There are 4 nested groupings, the coarsest first. Each group lies inside one group of the grouping before and may be the whole of it. The rows also spread widely along 17 directions, which tell nothing about the answers.
Known rows, each followed by its group in each grouping:
 0.54  0.04  1.59  0.35 -2.19 -2.97  1.43  2.75  1.78  1.11 -1.24 -1.41  0.90  2.15 -3.11 -0.63  3.01 -3.04  1.42 -2.76 -0.48 -0.10 -0.01  0.14 -1.96 -1.13 -1.14 -1.24 -0.01  4.56  0.72 -0.56  1.84  1.30 -0.51  0.88 -0.49 : j197 zafi j133 j736
 2.18  2.78 -1.08  1.27 -2.48  0.77 -0.31 -0.36  0.89  1.25  0.28 -0.28  0.01 -1.12 -0.26  1.48 -0.63  3.95  1.56  1.83  3.36  0.46  2.70  0.26  4.69 -0.33  3.91 -0.49 -2.52 -3.93  1.84  2.73  0.47  3.40 -1.20 -3.64  0.55 : j867 Lefe j495 j466
-1.64 -2.18 -1.80 -3.30  2.92  4.44 -0.47  0.33 -2.18 -0.49 -1.59  0.66 -1.44  0.59  3.76 -1.17 -0.48  1.10 -0.24 -0.88 -0.23  0.83 -1.11  0.66 -2.15 -1.29 -1.47 -1.24 -0.29  1.04  0.76 -1.78 -5.38 -1.02 -0.22  2.53 -1.94 : j197 Bopi j447 j636
-0.01 -1.36  0.17  1.65 -0.65 -2.98  1.99  1.05  2.00  1.31  0.71 -1.69 -2.84  0.77 -0.64 -1.03  2.30  0.48  0.91  0.02 -0.60  2.26  1.67  1.87  1.06  0.03  0.86  0.73 -1.00 -1.33  0.57 -0.09 -1.97  3.84  0.25 -2.79 -1.45 : j197 zafi j902 j106
 2.36  1.51  1.62 -2.54  0.54  0.16 -1.22 -0.11 -2.12  0.05 -2.86 -0.02 -0.34 -1.76  2.11 -1.35  0.61 -1.55 -0.67 -3.06  0.87  1.27  0.16  1.49  0.10 -0.18 -0.27 -0.61 -1.59  0.47 -2.40 -0.67 -2.03  0.32 -1.22 -0.53 -1.08 : j867 Lefe j711 j907
 2.26 -0.44 -0.87 -0.20  0.74 -0.23  2.08  2.27 -1.19  1.43  1.03 -0.73 -1.51 -0.28  2.43 -0.24  1.42 -0.76  2.23 -1.73  2.25 -0.78  3.10 -0.28  0.90  1.17  0.08 -2.01 -0.58  0.86 -0.85  0.00  0.40  2.39  0.37 -2.22  1.29 : j867 gopa j171 j722
-0.53 -2.39  1.05  0.55 -0.95  1.72 -1.89  1.23  2.29 -0.84 -2.49 -1.66  0.12 -0.05  0.31 -0.99  4.13  0.05  1.29 -3.58  1.31  2.87  0.90  2.54  2.34  0.94 -1.57  2.50 -0.49  1.82 -2.86 -1.37  0.75 -1.39 -0.85 -0.94 -0.68 : j867 Lefe j495 j962
 0.87 -0.74 -3.00 -0.29  0.05 -0.89  3.25  2.26  3.71  2.71  1.34 -2.72  0.46  3.30 -1.72  1.82 -0.57  1.22  2.73 -0.04  2.28  0.10  1.94 -1.03 -0.53 -1.37  1.43 -0.23 -0.76  2.66  2.17  4.23  1.83  0.38 -0.23 -0.50  4.57 : j197 Bopi j201 j105
 3.21  0.23 -0.14  0.22  1.01 -1.57 -0.05  1.65 -0.73 -0.58 -2.11 -2.16  1.38  1.39  3.50 -0.28 -0.59  2.76  0.32 -0.44  0.80  1.54  2.02  0.11 -0.32 -0.80  1.46 -0.75 -3.97  0.51  0.72 -1.58  0.27 -0.78 -0.36  0.05 -0.22 : j197 zafi j607 j251
 0.94  0.36 -0.35 -1.73  2.49 -2.80 -3.05 -0.15  2.08  0.30 -1.09 -0.34 -0.25  0.49 -0.18  1.54  0.62 -0.12  1.96 -1.58  1.27  3.30  0.40 -0.63  0.93  0.98  0.61  1.23 -1.31  0.76  0.24  1.69  1.80 -0.74  2.41 -2.01  1.80 : j197 zafi j607 j486
-0.63 -2.12  1.19 -0.12 -2.21 -0.99  1.32  1.73 -0.64 -1.08  1.13  1.69 -2.51 -1.47  0.36  1.09  2.28 -2.21  0.35 -1.43 -0.87 -4.14  0.14  0.09  0.58  1.55 -1.76 -2.31  0.67 -0.53 -3.03 -1.25  0.04  1.66 -2.85 -5.24  0.34 : j867 Puze j266 j346
 1.11  0.43  1.73  0.48 -0.55  1.53 -1.61 -1.08  1.60 -0.96 -2.61  0.14 -0.82 -0.81 -0.63 -1.68  1.05 -1.13 -0.54  0.25  0.53  0.61 -1.02  1.32  0.90 -0.46 -1.00  1.08  1.06  1.98 -1.68  0.38 -1.12 -1.69 -2.80 -2.01 -0.80 : j197 zafi j902 j537
 0.26 -1.13 -1.28 -1.83 -0.87  3.23  1.93  1.10  1.60 -1.19 -1.95  1.00 -0.46  0.63 -0.89  1.31 -0.08  0.80 -2.20  0.66  0.11 -2.16 -2.63  1.35 -1.41 -0.61 -0.40  0.95 -0.95  1.86 -1.20  3.41 -2.03 -0.44 -3.59 -1.42  0.44 : j197 zafi j607 j486
-0.27  0.29 -1.40  1.19 -0.28  2.79 -2.20  0.01 -1.08  2.07  2.37  0.14  0.71 -1.40  0.71 -0.31 -1.21  3.35  0.49  0.45  1.65  0.12  1.12 -1.64  4.64  0.24  2.21 -1.28  1.21 -0.56  0.21 -1.50  1.32  1.66  1.76 -0.38  2.30 : j197 Bopi j201 j105
 1.87  0.87  0.32  0.12 -0.89 -0.43  2.69  1.51 -1.11  2.38 -0.93 -1.58  1.65  0.75  1.03 -1.16 -1.23  2.49 -0.97 -0.02 -1.61  1.16  0.04  1.65 -0.89 -1.36  0.32 -0.26 -1.48  0.77 -0.34  0.22 -1.51  2.51 -0.99  1.07  2.00 : j197 Bopi j447 j636
-2.02 -3.53 -0.91  2.65 -0.43  0.79 -0.22 -2.08  1.17  1.50  0.57 -3.47 -1.77 -1.45  1.76 -2.65  3.13  1.55  0.74 -0.67  0.37  5.60 -0.11  2.29  3.21 -0.01 -0.36  0.77 -0.93 -3.32 -1.83 -2.35 -4.55  0.09 -1.43 -0.04  0.04 : j867 gopa j171 j722
 1.57  0.55 -0.01 -1.71 -0.78 -1.25 -1.55  1.66 -2.32 -1.31 -0.98  2.25  0.85 -2.38  0.77  2.08  0.64 -0.89 -1.78 -1.69 -0.26 -3.44 -2.85 -2.01 -0.57  2.31 -0.78 -2.22 -1.60 -0.61 -1.60 -1.10  0.76  1.47 -1.10 -2.47  0.62 : j197 zafi j133 j736
 0.82 -0.21 -1.19  0.87 -2.42  1.07  1.29 -0.11  0.55  0.52 -0.67 -1.29  0.76  0.14 -1.21 -0.85 -0.28  2.21 -2.51  0.47  0.71 -0.09 -1.52  1.26  1.13 -2.02  2.93 -0.47 -2.78  0.12 -0.28  0.45 -1.60  1.37 -2.50  1.06 -1.05 : j197 Bopi j201 j105
-4.39 -2.99 -0.78  0.15 -1.60 -0.36  0.52 -0.23 -1.11  1.80  2.37  1.35 -0.95 -0.19 -1.79 -0.19  2.06 -0.71 -0.69 -1.58 -2.18 -0.04 -2.78  0.93  0.76 -0.48  0.11 -2.08 -0.13  0.46 -1.24 -2.10 -0.83  3.34  0.67  1.69 -0.41 : j197 Bopi j201 j105
 0.53 -1.38  1.68  0.46  0.73 -0.06 -1.15 -1.63  0.34 -0.47 -0.72  0.01 -1.34 -0.84  0.09 -1.29  1.76 -0.99 -1.38 -1.44 -0.17  2.04 -1.02  1.95  2.55 -0.34  1.28  0.61 -1.26  1.90 -4.12 -0.17  0.50 -0.74  0.96 -0.81  0.54 : j867 gopa j171 j722
-0.72 -2.49  1.68 -0.26 -0.34 -1.06 -0.44  0.79  2.89 -3.33 -1.81  1.17 -2.54  1.58 -1.45  1.42  3.19 -2.51  0.03 -0.75 -0.92 -1.53 -1.95 -0.05 -1.26 -0.16 -1.37 -0.12 -0.55  2.56 -0.93  0.63  0.60 -1.54 -0.15 -2.71 -1.05 : j867 Lefe j495 j962
-3.76 -0.89  1.31 -1.31  1.59  1.33 -1.06 -2.04 -0.74  1.60 -0.07  2.60 -1.32  1.26  1.23 -0.12 -0.76  0.68  2.54  0.54 -2.33  2.90  0.59  2.54  0.01 -1.63 -1.50 -0.59  1.40  0.22  0.27 -0.03 -1.59  0.73  0.74 -0.09  0.25 : j867 Lefe j495 j466
 1.29  0.15 -1.56  3.17 -0.75 -1.11 -1.00 -0.73  1.61  2.64  1.54 -2.31  1.85 -0.95 -1.81 -0.64  1.73  0.73  0.61 -0.52  2.26  3.02 -0.90 -0.94  3.85  1.24  1.84  0.10 -0.85  1.94 -0.98  0.32  3.27  0.91  1.75  0.93  3.40 : j197 zafi j607 j486
 0.95 -0.38  1.86  1.84 -3.38  0.18  2.46  2.36  1.46  1.28 -0.37 -1.29  0.09  0.76 -2.44 -1.77  1.75  0.78 -1.30 -1.10 -0.70 -0.16  1.25  3.04  2.09 -1.31  1.50  1.01 -0.30  2.52 -1.84 -0.10  1.07  3.24 -1.37 -1.02 -0.72 : j197 zafi j133 j736
 0.32 -0.65  1.85  1.90  0.32  0.32 -0.61 -1.72 -0.69  0.55 -1.30 -0.71  1.29  1.07  1.07 -2.91 -0.51 -0.59 -0.35 -0.17 -0.57  1.80 -0.35  1.81 -0.01 -1.91 -0.04 -1.40 -0.49  3.95 -2.07 -2.26  0.53 -1.88 -1.07  2.51 -0.80 : j867 Lefe j495 j962
-2.12 -3.55 -0.48  1.71 -2.34  0.99 -3.24  1.61  1.68 -1.55  0.63 -0.65  0.16 -0.44 -1.27  0.75  4.47  0.46  0.42 -3.37  1.73 -0.56 -0.10 -0.22  4.60  1.03  1.27 -0.06 -1.45  1.30 -2.11 -3.45  3.63 -0.79  0.49 -0.72 -0.95 : j197 zafi j902 j537
-0.49  0.66 -0.96 -2.72  1.97 -1.19 -3.73  0.22 -1.44  0.08 -2.65  3.31  2.96 -0.05  2.79  2.83 -2.72  4.00  0.77 -0.06 -1.40  1.81 -0.80  0.99 -1.46  3.05 -1.82  1.16 -1.99 -2.74  0.49 -0.05  0.34  1.59 -0.66 -2.50 -0.42 : j197 zafi j607 j486
-1.07 -0.72 -1.46 -0.45  0.91  1.24  0.53 -0.46 -0.11  0.44  0.08  3.96  1.19  1.78 -0.83  1.29 -4.75  2.81 -3.04  3.68 -2.59 -2.40 -3.48  0.68 -2.58  0.44  0.25 -0.47  0.13  1.37  0.46  1.49 -0.50  2.47 -1.16 -0.50 -1.59 : j197 zafi j607 j486
-0.78 -0.70 -1.45 -1.37  0.42  0.98 -0.91  2.07  3.73 -0.12 -0.81  0.19 -0.69  1.82  0.40  2.73 -1.31  1.91  3.93  1.00  1.59 -1.10  2.89 -0.77 -0.75  0.83 -2.16  0.84  1.86 -1.21  2.60  2.27 -0.38 -0.98 -3.38 -5.63  1.18 : j197 zafi j902 j106
-1.91 -1.01  0.78 -1.24  1.53  0.36 -1.05  1.23  0.08  2.49  2.14  0.43 -1.14  1.44 -0.26  0.22 -1.65  2.41  0.34 -1.49 -1.31  1.77  2.36  0.86  2.39 -0.91  2.48  0.38  0.88  0.08  0.02 -0.76  0.56  3.58  4.65 -0.35  0.20 : j867 Lefe j495 j962
 1.80  0.79  1.26  0.07  0.11  0.69 -0.78 -0.10  0.89 -0.15 -1.53  0.53 -0.70 -0.52  1.18 -0.46  0.41 -1.79  2.61 -0.47  2.17 -0.61  2.33  0.62  0.82  0.64 -1.79 -0.54  1.36  1.91 -1.55  1.10  1.18 -1.41 -2.98 -3.88  0.92 : j867 Lefe j495 j962
-0.28  2.41  0.79  0.37 -1.88  3.77  2.62 -0.52 -4.46  0.90  0.07  3.13 -3.17 -1.14  2.31 -1.06  3.16  0.92  3.06  2.68 -0.16 -0.31  1.41  1.21  2.26 -2.26  0.00 -3.49  0.14 -0.41  2.72  0.55 -2.65  4.75  0.76 -0.22  0.40 : j197 Bopi j201 j105
-1.93  0.58  2.72 -3.30 -0.99 -0.11 -4.66  2.41 -0.35  0.85 -2.14 -0.50  2.61  0.15 -1.39  0.15  0.86  0.21  0.18 -5.55 -1.87  1.99 -0.66 -0.44  0.21 -1.24 -1.06  0.37  1.09  1.35 -0.56 -3.59  0.68 -0.28  1.81  1.91  0.61 : j197 Bopi j201 j105

New rows. What belongs after each?
 0.92 -1.77 -2.65  1.91 -0.12 -0.85 -0.40 -0.13 -0.21 -1.60 -1.19  0.61  1.69  0.85  1.91  1.01  1.23  1.28  0.97  0.93  1.80 -0.72 -1.39 -0.68 -0.37  1.44 -0.09 -1.95 -3.81  1.53  0.33 -0.82  2.39 -1.05 -1.73  0.04 -0.50 : j197 Bopi j201 j105
 0.53  0.07  1.70 -1.16 -1.63  0.02 -1.34  0.16  0.10  0.73 -1.16 -0.14  0.98 -0.40 -2.40 -0.98  1.75 -1.75 -1.31 -4.35  0.88  1.09 -0.30  2.51  2.65 -0.99  2.36  0.34 -1.82  3.82 -3.78 -0.37  2.22  0.66  0.44  1.33 -1.22 : j867 Puze j266 j346
 1.85 -1.10 -0.92  2.46 -0.37  0.19  0.27 -1.59  2.24  1.10  1.56 -2.46  0.15 -1.10 -1.48 -1.12 -2.02  1.41 -3.76  1.56  0.72  0.20 -2.03 -0.31  2.99 -0.69  3.29  0.40 -0.45  0.64 -2.91  1.13 -0.07 -1.04 -1.67 -1.18  2.91 : j197 zafi j133 j736
 1.56  0.33  1.76  0.60  2.39  2.56 -2.23 -0.42 -0.15 -1.49 -1.64 -0.23 -1.44 -0.33  2.84 -1.30  0.09  1.15  0.16  1.56 -0.64  1.84 -0.79 -1.92  0.39 -0.17 -1.55  0.02  2.18  0.75  0.57 -1.30 -2.27 -1.95  2.53 -0.88  1.44 : j867 Lefe j495 j962
-0.51  0.21 -1.02  0.53 -3.23  2.04  0.68 -0.50  0.63  0.41 -0.08  0.51 -0.08 -1.63 -2.72  1.44  2.99  0.75 -1.28  0.52  0.33 -0.10 -3.90  0.05  2.45 -0.47  1.14 -0.32 -1.50 -0.37 -0.36  2.57 -0.71  1.92 -0.73 -0.02  2.51 : j197 zafi j133 j736
 1.55 -0.48  0.58 -0.46  1.63  2.05  1.45  0.40  1.72 -0.86 -2.12 -1.99 -3.39  0.99  2.57 -0.81  1.68  1.95  1.40  1.47  0.19  3.12  1.76  1.37  0.77 -1.86 -0.22  1.94 -0.35 -0.13  0.76  2.18 -3.95 -1.38  0.04 -2.46  2.10 : j197 zafi j902 j106
 0.86 -0.46  0.58  0.76  1.05 -1.39  0.33 -0.26 -1.15 -0.41 -0.12  0.97 -1.01  0.73  2.20  0.76  1.25  0.90  1.11  0.68 -0.68  1.03  0.06 -0.18  0.65  0.09  0.56 -1.58 -2.11  0.77  0.10 -0.05  1.14  1.06  2.66 -0.75  1.58 : j867 Lefe j711 j907
 2.38 -1.38 -0.87 -0.67  0.71  0.69  1.06  2.19  1.05  0.83  0.69 -2.06 -0.16 -0.42 -0.17 -0.13 -0.50  0.28 -2.75 -2.45  1.33 -0.83 -0.30 -0.43  1.21  0.78  1.88  0.63 -0.80  1.90 -3.46  0.75  0.35  0.74  0.80 -0.86  1.98 : j867 Lefe j495 j962
 1.35  1.39  1.18 -0.59  0.09  0.20 -0.09  0.74  0.92 -0.39 -1.40  1.32 -0.78  0.40 -0.80  0.86  0.66 -1.03  0.69  0.53 -0.30 -0.73 -1.36 -1.35 -1.29  0.18 -1.43 -0.73  1.21  1.64  0.92  1.67 -0.14  0.89  0.77 -1.85  1.10 : j867 Lefe j495 j466
 0.36  1.68  0.51 -2.11 -1.81  1.40  0.36  2.04 -0.85  1.80 -2.46  1.01  3.25  1.07 -1.00  0.54 -0.50  1.81 -0.25 -1.99 -0.51  0.47 -0.07  2.68 -0.53 -0.97  0.20  0.59 -1.53  2.55 -0.57  1.12  1.12  2.39 -1.37  1.45 -0.01 : j197 zafi j607 j486
 3.95  0.79 -0.26 -1.11  1.21  1.59  0.22  2.78 -2.26 -0.66 -3.55  0.15  1.02 -0.36  4.53 -0.87  0.60  3.19 -0.33 -1.40  1.37  1.36  2.37  2.48  0.58  1.90 -0.01  1.60 -3.22  0.67 -1.27 -0.74 -0.25  2.04 -0.30 -1.44 -1.73 : j197 zafi j607 j251
-0.86 -0.15  0.58  1.69 -1.40 -0.61 -2.86 -1.40  2.81  0.02 -1.19  0.90  2.41  1.23 -3.16  0.64 -0.56  2.15 -0.73  0.89 -0.75  2.06 -2.41  0.76  1.38  0.29  1.17  1.30 -0.73  1.18  0.23  0.15  2.17  0.50  0.52  0.04 -1.48 : j867 Puze j266 j346
 0.68 -0.67  0.48  0.38  0.31  0.05  0.09  0.55 -1.06 -0.14  0.13  1.57  1.42  1.06  0.74  1.60 -1.70  3.30 -2.21  0.68 -1.92 -0.56 -1.43  0.50  0.93 -0.11  2.22 -0.25 -2.44  1.24 -1.65  0.37  2.45  1.69  2.56  0.05  1.83 : j867 Lefe j495 j962
 1.50  0.87 -1.35 -1.10  2.55  1.10 -0.59  1.82  0.06  1.76 -0.58  1.84 -0.39  1.68  1.01 -0.97 -1.76  1.95  1.77 -0.07  2.32  1.06  4.13  1.93  0.65  1.56  1.24  1.00  0.24  2.30  1.76  0.56  1.08  4.35  1.75 -1.73 -4.42 : j197 zafi j607 j486
 2.00 -0.12  1.70  0.57 -1.51 -1.87  1.74  2.68  1.20  1.12 -1.33 -1.17  0.78  0.05 -0.84 -0.56  1.77 -0.61 -0.36 -2.53 -0.69  0.55  0.44  1.86 -0.28  1.44 -1.35  1.36 -0.35  1.67 -2.88  0.29  1.10  2.65 -0.99 -2.25  0.94 : j867 Lefe j495 j466
-0.70  0.42 -0.96 -2.36  1.29  0.06 -0.31 -0.41 -1.57  2.46  0.90  2.30 -1.06 -1.54 -0.84  0.66  1.10 -1.23 -0.24 -1.46 -0.43  1.34 -2.26  0.30  0.77  1.28  0.13 -0.49  0.08  0.75 -0.94  1.69 -0.59  3.93  2.87  0.13  1.63 : j197 zafi j133 j736
 2.42 -0.75  0.32  0.99  0.04  2.07 -1.93  1.26  0.79 -1.59 -1.82 -1.42  0.29 -2.04  1.37 -1.01  2.03  0.60 -1.29 -0.95  0.86  0.19 -1.91 -1.81  1.49  1.99 -1.91  1.21  1.27  1.29 -2.48 -1.50 -0.28 -2.16 -0.39 -1.88  2.65 : j197 Bopi j201 j105
-0.87  1.18  1.33 -1.18 -3.38  1.44 -0.74  0.70 -0.53  1.00 -1.80  1.75  1.76 -1.13 -3.03 -0.63  1.11 -1.94 -1.16 -2.14 -0.75 -1.76 -2.84  1.00 -0.56 -0.45 -1.73 -0.86  1.31  2.55 -1.68 -0.35 -0.12  1.60 -3.19  0.52 -0.75 : j197 Bopi j201 j105
-2.78 -0.63  1.82 -0.41 -1.29  0.71 -1.17 -1.01 -0.88  0.03  0.50  2.59 -1.26 -0.65 -0.90  0.88  0.62  0.31 -0.68  0.08 -2.60 -0.25 -2.06  0.75  1.37 -1.01  0.14 -1.27  0.28 -0.95 -1.08 -0.62 -0.75  1.92  0.75 -1.03  0.40 : j867 Lefe j495 j466
 2.11  1.30  2.25 -1.14  1.51  1.47 -2.69  0.59 -0.73 -2.65 -3.13  1.33 -1.13  0.20  1.68  0.14  2.96  0.40  0.99 -0.64  0.34  1.77  0.10 -0.30  1.72 -0.69  0.37  0.46 -1.16  3.07  0.30 -0.08  1.38 -1.29  3.89 -0.51  0.59 : j197 zafi j607 j486
 0.94  1.31  1.00 -0.85 -0.45  1.34 -2.81  0.83 -0.51 -1.01 -0.42  0.80 -0.79 -1.26 -1.21  0.93  2.68  0.71 -0.67 -1.39  0.53  0.36 -1.65 -2.32  3.54 -0.54  2.25 -0.37 -0.46  1.27  0.24 -0.12  1.49  1.05  4.95  0.10  2.07 : j197 Bopi j201 j105
 1.23 -1.40  0.84 -0.47 -0.03 -1.25  0.05  2.76 -0.51  0.07 -0.61 -1.78  0.79  0.67  2.47 -0.23 -0.76  1.59 -0.25 -2.37 -0.31 -0.51  2.69  1.10  0.48 -0.42  0.64 -0.27 -1.81  0.29 -2.22 -2.43  0.58 -0.27 -1.85 -1.93  0.55 : j197 zafi j902 j106
-0.93 -2.06 -0.88  1.20 -2.25  1.81  0.61  0.48 -0.88  0.39  0.26  0.48  1.57 -1.00  0.20 -0.66  0.08  0.37 -1.66 -0.33 -0.49 -2.58 -2.39  0.31  0.01  0.58 -1.51 -1.70  0.39  1.36 -2.82 -1.90 -0.01 -0.03 -4.14 -0.11  0.92 : j197 Bopi j201 j105
 2.07 -0.41 -1.06  2.31 -0.23  1.06  1.70  1.78  1.79  2.57 -0.47 -0.90  2.07  1.55 -1.57 -2.23  0.51 -0.12  0.12 -1.08  2.14  0.94  0.69  1.76  0.00  1.70 -0.13  0.96  0.47  5.59 -1.15  0.46  2.69  2.81  0.13  1.32 -1.77 : j867 Lefe j495 j466
 3.34  0.10 -0.54  2.34  1.70  0.55  0.41  1.00  0.49  0.32 -0.28 -1.08 -1.03 -0.16  2.31 -2.11  0.53 -0.45  1.50  0.91  2.40  0.32  1.67 -1.37  0.06  2.16 -1.33 -0.85  1.51  1.90  0.42 -0.84 -0.30  0.88  0.37 -1.99 -0.68 : j867 Lefe j495 j962
 0.38 -1.04 -1.55 -1.29  3.25 -0.40  0.24  0.16  0.86  2.00  0.06 -0.22 -1.94  0.43  0.36 -1.76 -0.58 -0.95 -0.22 -0.69  0.53  2.30 -0.05  0.85 -1.30  1.24 -0.42  0.68  0.92  1.57  0.11  0.27 -2.76  2.30  1.03 -0.42 -2.30 : j197 zafi j607 j251
 1.34 -1.82 -2.76  2.21  1.53  0.70  2.24 -1.45 -2.54  0.35  0.21  0.43  1.39  1.20  3.26 -1.47 -1.74  1.14 -1.19  2.53  0.19 -0.20 -2.35  0.12 -2.12  0.31  0.36 -3.36 -2.79  2.72 -0.23 -1.43 -1.04  0.10 -1.02  3.34 -1.53 : j867 Puze j266 j346
-3.19 -2.38  0.73 -0.86  0.75 -0.45 -2.80 -0.79  0.23 -1.61 -0.30  1.75 -1.45  0.50  1.02  1.24 -0.16  1.42 -0.01  0.53 -2.49  0.59 -1.40  0.14  0.06 -0.53 -0.64 -0.61 -0.38 -1.79  0.11 -1.99 -1.58 -0.84 -0.24 -2.01 -0.84 : j197 zafi j607 j486
 1.94 -0.65  2.29 -0.11  1.34  0.89 -0.37  1.03 -0.61 -2.50 -2.36  0.97 -1.71  0.94  2.28 -1.05 -0.28  2.15 -2.53  0.38 -1.60  0.21  0.25  1.62  0.19 -0.58  1.37  0.80 -1.76  0.72 -1.11 -1.46 -1.39  1.16  1.65 -1.67 -3.27 : j867 Lefe j495 j466
